The same things were measured in two ways. Each way mixes the same 10 hidden numbers, adds some noise and spreads widely along 6 directions of its own, which tell nothing about the thing.
Some things both ways: the first way, then the second way.
-143  -20 -278  108  153    1  145 -167  165  267  205  -14   51  176  119  247  175  150   44
 280 -131  -97  281  -16 -209 -388   71  -87  264 -362  143  -95   28 -175  221 -191 -106  -95   10  -93    2 -241  229   25  115 -193

-346   20  -34 -298  197  -70  207 -137  125 -171  102 -241 -250  194  242  231   -8  446 -139
 -60  -70 -387  160 -251   27  218  162 -233  162  -42   40  -21 -135   -9   59    9  145  -35  108   -4  -88  -43   98  -88    0  163

 -85   21 -166   -1  355  277    2 -173  129  -29 -206  -77 -236  269   88  186  354  359  -59
  -6  178  118   12   85  143   19 -254  -56 -169 -170  118  -64   76   72  277  -98   12 -119  -97  206  -95 -157  235   25   46 -163

  78 -122    9  147  330  183  200  -19 -180  112 -224  109  -65  -21   10  239  -75  172   -3
  -9   51  214 -110  330   86  -54 -115  -34 -223  -30  120  -53  167  -60  -33  -37  -62  -62   11   -9  -21 -113  -12   57   28   -9

-211  120  172  179  130  288   -5  -87 -265  240 -126 -227 -198  -39  -49   67  -53  233   45
 -61  166 -274  -14   27   20  133 -157  -60  -30   93  125   39   -4  129 -145  -56  148  -51    4   -2  -74 -284  229 -115    9  -22

-118   68  289  113   57 -134  -75   22  -68  157   93  163   78   -6  195  -19  -95  106  173
 -67  295  109   91  -32   80   67  -90 -104   54 -138  -13   95  -36  122   29  -72  -97  -25  -63    4 -105  265  124  -93 -101  -27

 -53   98 -182 -130  -95 -172  -94 -120  169  -71  268 -171  334  107 -128 -231 -292 -248    2
-306  267 -103  -34 -154  260  126 -156  -63   69   28   26  -25  115  191  124  -71  151  -59  -11  -67  -28  -62  236 -113    6 -111

 -32  146  193  213  -36   -3 -192  179  -25  -21  103   26  135   33  -48 -173  110  -45 -117
-370  235  295  -69   54   34  132 -211  -57  206 -235 -203 -138   54  219 -195   11  153 -119 -269  -60  -96  224   -3   72   10  -74

 147 -143  316  201 -142  -84 -258  398  316  -47  -76  776  301 -228  206 -156  214  -59  131
 235  -19  236  -28   15 -147   20  130  107 -325  -12  128  189 -132 -143   19  140 -160   52   -2  214   59  269 -214   97 -102   84

 -45  -13  171  -30  246   47   72  114  -76 -196 -135   46 -106  -20   50   59 -126  154  -41
-158  -48 -167  -42 -112   44  139  138   78  159  261 -112   12   87  119 -198  110   59   76  135 -231  140   91  -73 -125 -117  169

 188  -18   74  200  395  334 -126   51  291 -288 -430   70 -104  192 -187  306  557  174 -268
-269  235   49  106  -13  114 -112    4   -9  151 -211  116  -46  219   36    4  -79  175  -11   -1 -239  106  110  121  -42  -19 -150

 -35  -30   35   19  256  176  158  235  152   69  -30    2 -422  199  167   24  181  219 -151
  53    3  -89  254  -48  -46  186   33    7   68   -3  -66   10 -160  -65  -32   56   90  -30  -30  108  115  186   55  -63 -139  -13

 -58 -120  147 -107    7 -176  -19   22   20   97    4  167 -277   41  249 -212 -124  179   41
 321    9  122  295   99  -83  -15 -105  -45 -427  -64  -65   33 -167 -193  185   84 -188   44  -51  336  -26  357 -141  101  -63    3

 240  -14 -172   90  -22   47   27 -140  286  136  -28   21  114  353 -385  235   28 -119 -148
 102  -14   12 -174  195   73  -36   52  -40  -67   46  106   45  154  -54  -43  -52 -170  -44  150 -120  -12 -210   77 -107  -49  113

 -21  -40  -29   -5  343   59   16  184   -8 -144   30  216   70  -26  195  -31  -91  -22   67
-274  173  218  -62  234  103   12 -275  -39   26 -166  -91 -185  162  132  -18  -30   91  -99 -212  -18  -41   13   39   62   61 -165

  96  -19   91  -71 -271  -76  -52  240  475    0  190   64 -150   34  -72  -77   68 -231 -212
-198   42 -138  153 -156  -14  -44  219  176  340   51  -82  -91  184   84  -88   40  141   23   71 -332  254  142   59  -88 -185 -101

-188   46    8  -79  305  -41  -67 -163   37  -52   -1 -126   13   33  211  -74 -111  176  183
-328  150 -244 -211   51   73  249 -284 -194   79  -99  -68  -47   -4  175  -12   56   78  -28 -236   64  -83 -114  -24 -117   42   19

 164  -66   50  151  427  264   91  204  113  -33 -217  275   14   45 -107  291  -30  -58   96
-126  168  339 -297  317   -8  -18 -130  175  -40  -32  -22   38  230  132 -212   36  -99    1 -115 -101  104   58  -80  -21 -104  -30

 -56  -75  191  -76  -46 -172    0   70   35  -31  -40  168 -184   -9  119 -119 -113  171   12
-189  196   26  -62  301  175  183 -268 -104 -263  -72 -142 -199  139   18  -18   61   86 -117 -133  111  -71    1    7   22 -141  -12

 -49   19  132   35  273   -2   22  169  357 -163  -56  189 -154   87  329  148  419  306   33
  17   28  -31    6   45   16 -122  -46   -7  118 -156   40  -35   79 -107  100 -125   31 -108   -8  -62  110 -198  228  -82   72 -196

 -44  -62   67  144  -98  308   31  232  124  276   11  105  -62   62  -68  -10   40  139 -117
 339  -15  301  188   23 -182 -177  194  117 -187 -224  140   74  -16 -158  129  -46   11  -27   53  169   81   80  119  102   23 -128

 -67   -8  318  265    5  -30 -193 -167  142   33 -339  -55 -232   65   34   28  567  497 -148
-146  206   -2   33 -100  159   -2   31   30   24  -57  -36   -6  116   57  223  -12  -15  -16   -5  -50   90  158  130 -105 -127 -146

  72    8  102  -69    0  134 -198  127  430  -55  -41  135 -318   81  141  -77  295   65   10
-188  144  -17  157  196   49   45 -110  -13  188 -211  -23 -114  157  172   73  -11  123   48 -147  -22  112   97   79  -81  -53 -110

 107  -32  101  110 -208 -115  -17  407  121   20  219  440  141 -124  -28  -62  -34 -329 -100
 202  -10  233  135  -17  -44 -195   87  249 -119  226   50  -11   80  -66 -106  -46  -83  -84  152 -147   83   19  113  108  -77 -138

  22  -30   97  375  267  335  -52  197    6  311 -100  178   86   32   73  -31  164  150   69
-160 -206 -291 -159   88 -309    8  105  -41  480 -274 -165 -144   58   -3 -244   92  119  -39 -172 -208  141 -203 -114  -92   16   70

  68   18  244  360  -57   78  -90 -217  108  182 -266 -329 -186  127 -337  130  304  303 -213
-141  207  333 -160  207  147  170   57   20   -7    0   20  198   37  131  -10   33 -107   70  -38   13   83  341  -48 -127  -69   16

-147  167  -20   82    9  -66   70  -98 -168  151  200 -263   86   45   23  -85 -132   56  -26
-256  -83 -351  -66 -125  -99  266 -127 -171  335  -64 -131 -158  -82   79 -303   82  184 -113 -129 -113  -88 -164  -50  -43  -14  200

Other things, the second way, with their names:
<256>:  270   65   63  233 -137  -37   37    4  -48 -251  -28  117  159 -217 -199   74  -19  -85  -24   75  194  -27  203   57   28  -45   18
<286>:  -52  240 -107  292 -178  -39 -185  -17   20  151 -313   95   -3  116    5  117  -88   89   22  -24 -128  115  123  179  -69  -93 -178
<689>: -152 -110  -17 -124  -48 -121  -36  246   94  366  -50 -286 -152  161  200   20  104  -57  -14  -60 -206   80   80  -63  -36  -82    3
<643>:  -85 -223 -169 -111  -79 -286  -44  195 -132  386 -125  -55   -2  -30   -6 -270   87  -58   59   -8 -274   -1   21 -243  -32   72  225
<537>:  199 -137 -233  114 -204 -199 -103  -28   17   -2   12  174  130 -229 -300  -36   -5  -39  -28   23    1  123 -110   -3  -12   76  -52
<196>: -189   -5   19 -256   68  135   41  104  126  138  201  -66  -94  281  232  -30    0   10  -60   88 -219   64 -205  124  -87  -52   -5
<607>:  -49  -66 -312    2   44 -143   -5 -182 -178  236 -316  -54 -165   41  -83 -152    0   46  -78 -101  -99  -13 -234  -17  -57  -24  137
<501>:  -57    0  109  -23  168   69 -104  229  182   81  254 -267  -77  263  305  173   74 -189  135   57 -169  131  242  -28  -87  -82 -114
<468>: -147  187 -228  219 -257  121   55  -78  -31   10   64   33 -159  109  207   74  -45  204  -72   60  -66 -138  -97  253   19  -76  -59
<197>: -152  144  222 -163  234  111  105  -78   41  -70  -47   -1  -90  176   87  -98   12   19 -117  -72  -34  -17  -30   46   17 -114  -23
<103>:  -29   43   37  -28   92   31  187 -298 -224 -127 -167  172  -25 -144    2   63  -22   12 -112 -162  251 -215 -131   26   91  122   52
<245>:  194  -65   56  -40  333   11  -54  -82   37 -395  152   57  -50   27 -171    8  -34   20  -89   55  142   18 -283  126   52  104 -155
<635>: -128   82  102   60 -139   -2   41   21   57   96  -15 -194  -78   36  157   66  104 -102    4  -97  -44    6  357 -122   36 -158   -2
<392>:  -36  -70 -259 -277  326  -83  210  -66 -182   56  120    8   34  -70   72 -287   32  -41  -25  -53  -31 -114 -320  -24 -139   68  155
<631>: -223  -77  329 -191  202 -124 -239 -120   59   61 -188 -260 -168  160 -110 -131   83  -27   -2 -230 -189  164  214 -315  131  177 -141
<54>:  -44   97  -37   48  109  141  321 -181 -116 -164   65  127   58 -178  -26   40   40   60  -66  -82  248  -23   18   53  -38  -44    5
<642>:  -44   25  -49 -128  194  -10   23 -324 -140 -128  -87  124   13  -60 -135 -120  -66   83  -74 -123   72  -23 -271   36   -5  208  -66
<186>: -220  161 -210 -149  121   95  329  -63 -132  140   -9  -60   80  -68  128 -107   71    7    2 -113    6   10   58   27 -219 -159   96
<646>: -208  214   66 -127  160   66   78 -179   10   82 -105   27  -58  159  137 -194  -68  170 -112  -93  -87    0 -179  195  -52  -22  -81
<172>:  219   26   56  -77  156 -131   13 -202 -111 -384 -128  129   97 -108 -219 -159   29 -120  -23  -27  187 -102  -32 -146   53   14  179
<670>:  340 -129   30  125  -29  -72 -175 -129   11 -471  194   70  -59 -123 -199  131  -32 -110 -112   66  190 -138 -191   61  199  158 -118
<343>:   57  -84  230  -99  -68  -40  121   42   20 -152   64   22   51  -50    5  -87   85  -46  -16   31   91  -65  115 -147  123   24  184
<244>:  182  105 -157   88  -74  -22 -316 -121   26 -152   30  208   57   67 -241  -46 -186  -56 -100  160 -173   20 -316  278  -34   45 -185
<417>:  -56 -207 -281  -16  -85 -109 -145   72  -58  114  103  -49 -182   78  -57 -117    4   69  -65   82 -247  -24 -290  -11   51  148   18
<257>:  -18  -20   36  -82   80 -185  194 -175  -85  -31 -190  -22   -9 -189   46  -43   89   38  -59 -277  281  -98   -2 -112   76   74   17
<705>:  166  -41  287  141  -21 -130  -69  -18   41 -329   77  216  174 -203 -222  -88   93 -111   80    7  109   25  351 -287  202   78   47
<456>:  -49  200  200  -65  158  -41   49  -88  -47  -35 -189   32  105   -2  -20 -194   59 -158   27 -101  -36    1  301 -164  -31 -167  121
<625>:  145   45  418 -164  282    2 -254  -66   54 -321   -9    2   57  142  -44   98  -49 -222   32   -2   33  -17   60  -44   68  174 -125
<44>: -154 -151 -247 -105 -291 -271   -6   19   98  275  117 -335 -174  -30   70 -290  178    5  -66 -120 -234   31   30 -198   54  -75   61
<42>:   74   52   16  120 -146  185  -83  109   -4 -140  -10  224    7   86  -70  392 -113   42  -63  171   57   32 -136  280   -3   52 -166
<350>: -231  111 -306  -40   -5   25  215  -86 -217   14  -60   67   57 -134  -88 -129   71  117    1  -88  -14    2   33  -77 -105  -27   89
<708>: -252  246 -495   60    3   97  150   38  -80  237  -51   41  -35  100   94  -39  -34  202  -52   -3 -153   88 -188  297 -261 -224 -101
<88>:    3  224   91   54  145   63  234 -167  -63 -279  -36  271  154 -144   29    6   33   26    2  -94  262  -56  107   18   10  -75   15
<231>: -105  186    1  -50 -164  279  100  185   50  -14  177  164  129  122   94  137  -89   98  -43  231 -104   56  -51  311 -152  -38  -63
<587>:  210  -15  241  -89  210  107 -162   60  199 -197  202  -22   45  204    2  144  -63 -163   22  168   -7  151  -86  155  -68   40 -146
<601>: -206   53  104 -456    4   93  233   -9   77  -60   97   14  108  128  116 -181   98   39    1   31  -41   64  -84  -89  -98  -21  215
<504>: -222   22  207 -455  270  124  280  -82  -34  -23  143  -98  -11  111  282 -149   80  -11  -44  -79   24 -102 -121  -57  -45   73  139
<503>:  -33  -70 -135 -118   52  -51   -6 -142   12   -4  173 -176  -49  -53 -210 -211   41  -45 -104  -39 -124  109  -94  -38  -45   18  -81
<557>:  236 -184  -10  -50  -72 -245   19  123   77   62   74   76  191 -136   -6 -153   59  -93   90   55   29   66  -13  -89  -41   82  157
<600>:   31 -134 -130  -50  291  -33   75  149 -101   19   51    7   48  -15 -179 -188   55   15   46   92 -107  130  -37  -93 -132   12  113
<159>:   91   12 -241  218  127  -25  -19 -269  -70   -6   -5   97  -38  -56  -38   15  -59   12   -3  -47   63   38 -168  128  -59   48  -98
<383>:  -10   11 -111  -49  113  -19  168  -42  -35   30  -92  -44  -16   23    6  -64   78  -34  -14  -37   47   52   -5  -41 -104 -159  144
<398>:  182 -146 -162  -78   49  -87    9  229    7 -141  369  -74   47  -77   13  -46   81 -190   21  134  -24  -64  -73  -41  -34    0   79
<306>:  -40 -263   -9  -16 -207 -199   16  138   40  169  -31   17  -13  -48  -61 -105  140   43   46    6  -91  104  110 -267  103   76  175
<345>: -188  295   94  -42  -69  174   79 -163  -59  108  -68   16   -3   45  205  144  -81 -115 -122 -111  -45 -110   80  188  -64  -98 -126
<248>: -240  170 -110  -28  -44  200  424 -157 -225  -51   -7  122   -7 -114   77  -52   23  152 -126  -56  130 -167  -32   94  -33  -88  141
<759>:   73  -31 -433  505 -119 -141  -64   16  -83  174   26  -93 -116 -105   46  102   42  -61   79  -14  -62   16  203   -6  -39 -116  -27
<733>:   45  108 -193  266 -236  -57  -50  106  -87  177 -274  209   81  -13 -159  -73  -92  126  -25  141 -148   72   39  161  -98 -104   64
<498>:   90    0 -205   -5   69 -117  155 -115 -157 -119   39  115   -8 -128   39 -183   14   -1  -71  -29  107 -221 -216   24   30    2  144
<399>:  -86  -16  -78 -185   40  -82    8 -171   51  -82  191   36   -8   13    4 -268   53   13  -41  -53 -101   -6 -186  -92   46   66   10
<755>:  -72 -153  -10  -62  -88 -208  -80   -1   55  109    7   -3  -57   25   15 -176  128  -78   25  -64 -185   39   69 -286  127    8  125
<12>:  -50   10  114 -223  255   31  -13 -144   -7  -48  -35 -200 -186  219  108  -85  -39  -15 -113  -39  -51  -81 -233   94   -6   47   -7
<111>:  219 -174 -203   12   24 -209   40  212  151  -51  323   59  115 -115   55  -53   97  -46   79   63   59   93 -109  -14  -32    7   -7
<20>:  -51  -57  189  -52 -213  -80 -105  123  145  215 -127 -129  -63  117   21   28    7   16  -61   -5 -138  124   76    8   32   21  -51
<353>:  -26  -61 -165   18  180   14 -203   -3  -74  115  -18  -51  -82  151  -67  -27 -109   55    5   80 -234  103 -220  133 -116  165 -107
<83>:  192    3   26   78 -275  -82 -138  162  135   47   71  198  206   20  -20  -44  -45 -134   67  210 -145   94   82   51  -54  -54   87
<206>:   77    6  206   -3   96  -63 -468   21   52  -25 -160  102   29  203 -182   81 -102 -180   55   60 -249  142   57  -56   23  139 -166
<40>: -257  -15  222 -299  132  -31  128  -97   44   58   72 -317 -162  116  199 -232  140  -25  -74 -179  -86  -46  103 -216   73  -18   78
<180>: -245  -69 -294  -68   11   49  361   93 -177  287  103 -102  -69  -67  142 -181   92  115  -37   -3 -105  -39  -32  -23 -144  -60  217
<611>:  168  -68  -37  273  -48   -8 -200  117   65  -84   65   -2  -97  107  -23  200  -43  -16   11  146  -46   46   -3  129   36   27 -115
<43>: -110  302  230  -34 -183   91  184 -105  -96 -225  -59  -26  150 -176  116  146   89 -164   11 -156  212 -186  483 -142   54  -84   38
<299>: -256   28   64 -173  -45   -5   16    3   86  270   -9 -205 -128   99  194   48   41    8  -84 -162 -125   59   25   21  -16   13 -166
<721>: -179  -32   54   46    8  136  -47  108  162  294  -22 -161  -82  226   76  200   23   22   57   21 -189  350  178   38 -137  -61 -149
<376>:  209 -156  -44  -17  231   42 -181  -19  -23 -291   57  112   20   36 -438  -19  -57  -49  -39  187  -42  159 -222   23  -42  118  -56
<479>:   38  152  283  168  -28   23   10  -73  -10 -192   16  107  115 -114   63   88   10  -96   63  -53  126  -66  371  -74  103   45  -53
<263>:    6   88  175  205 -285   -9 -213  163  133  157  -41   49  115   28   11  184  -36 -120   76   62 -158  166  382    5   -9  -39 -140
<576>:  -61   64 -165  172 -345   69  -21   13  -11   53   33  159   78  -72 -187  -23  -72  120  -66  135 -155  101   20  127  -53  -26  -50

Some of these things the first way, each followed by its name:
  91  -43  -32  -35  386  -96  212  156  185  -40   63  -51 -215  222   52   21  -76 -121 -178 : <503>
 -55   76 -138  100  123   57   59 -189   55  -60  -90 -237    3  217 -174  178  244  205 -235 : <248>
-281    2  311  143  239 -149  -91 -300 -168  -57 -257 -120 -104   -1  149  134  198  515  -38 : <43>
   6 -132 -253 -272  579 -212  219  -78  440 -583  -17   91  142  160   -5  496 -123  -47   48 : <206>
-117  -66   16   13  -92    0  -67  -83  -57   77  -23  -36 -163   25  -20 -103   35  177 -161 : <611>
  95    3 -281  188  188   63  185 -115   49  375  121 -272  140  102 -127  -74 -161 -213  -43 : <537>
  47  -36   63   82  123  -26  -27  -38  299 -139 -199 -106 -282   92   93  -52  422  354 -112 : <721>
-142  -52   72   11  -70  -85  -44  -69  159  -96  -72   88   24  -47  214  -18  295  378  -64 : <42>
-163   70  -63  -63   60   83 -218   -3   28 -296  -35  119   77  107  -70   17  153   56 -129 : <468>
 127  -33    5  149  -53 -297   75 -175  261 -187 -151 -188    4  116 -255   53  231  187 -205 : <376>
 104   -4 -119   94  -45  -84  -39   98  164  102  159  133  170    1   45 -242   -9 -165   25 : <54>
  -5  151   35   21 -301 -370   70 -146  225   16  227 -354  103  -11  -98  -85  -11  -78 -174 : <576>
 -78   12  -36  -44  143  113   67  -77  205  151   94 -195 -262  267 -133  250  -70   14  -94 : <392>
  -7  -34  120   94   67   53 -142  159  199 -236 -124  322   68   17    0  118  307  146  -74 : <196>
 220   80 -279 -189  117  107   63   42  357  250  254   45   40  376   14  -50 -239 -340   72 : <607>
-211    4   11  158  293  275  137 -117 -403  318  -88  -83 -135   27   10  223 -138  240   16 : <498>
 -19  -45 -179 -178  349  186  308   13    6   -6   35 -177 -106   31  162  114 -229   46 -124 : <306>
   4  -91   80  223  394  273  -65  214  236    1 -237  336  -55  162   10  194  301  171   27 : <708>
   1   71    5  -34 -175 -163  -53 -155  480  -88  -23 -117 -191  241 -136  129  316  192  -70 : <383>
 -94  -19  156  -94  221 -103  -89  247  136 -412    2  306   16   42  139   46   49   49  -59 : <40>
  60   28    4  -87  228  -10  138   76  235   33   71   80  -91  128   49  224 -100 -161   -2 : <244>
-340 -149  361  -43  -14 -233  -39  106  -61  -61   40  294 -162 -164  265   86  -62  297   15 : <398>
-160 -127  -10 -326  615  101  189  257   44 -403  -18  315 -173   40  429  283 -101  134  -57 : <417>
 179   -2  -93  -65  163  138  -56  186  424  -67    0  197  -69  399  -78   43  190 -134 -227 : <256>
 284  151   45  207 -294  -67 -361   85  290  140  157   73  350   -5 -138 -455   93 -413   15 : <642>
-238 -103   45   45 -142  -78 -130  206  158  -46  181  261  114 -213   19 -103  -54  -37   89 : <111>
 -66  -21 -236 -185  247 -245   54   60  371 -142  344  266  269  184  176  165 -128 -243  126 : <345>
 169 -115  259  -24   -5   31   55  243  316  102  -17  138 -293   85   79    7   -6   36 -134 : <600>
-143 -250  115   61  220  -75 -205  122  -66 -227 -122  449   85  -83   60  -63  -62  147   87 : <501>
-308  -28 -106  -16  157 -292  113 -319  -53 -183   14 -271  -30   92  -93  172  -23  300  -81 : <635>
 -46    0 -134   59  484  149  200  -57 -156  -67 -109 -164  -39    4 -110  236 -174  -40  -51 : <399>
 -57   26   95  -51  -27   11  -71 -180   73   71  -20 -283 -311   42  -41   21   59   67 -216 : <479>
-137  112  102  350   94  150  -59 -101 -213  126 -114 -113  161  -75 -110   32   90  257  101 : <557>
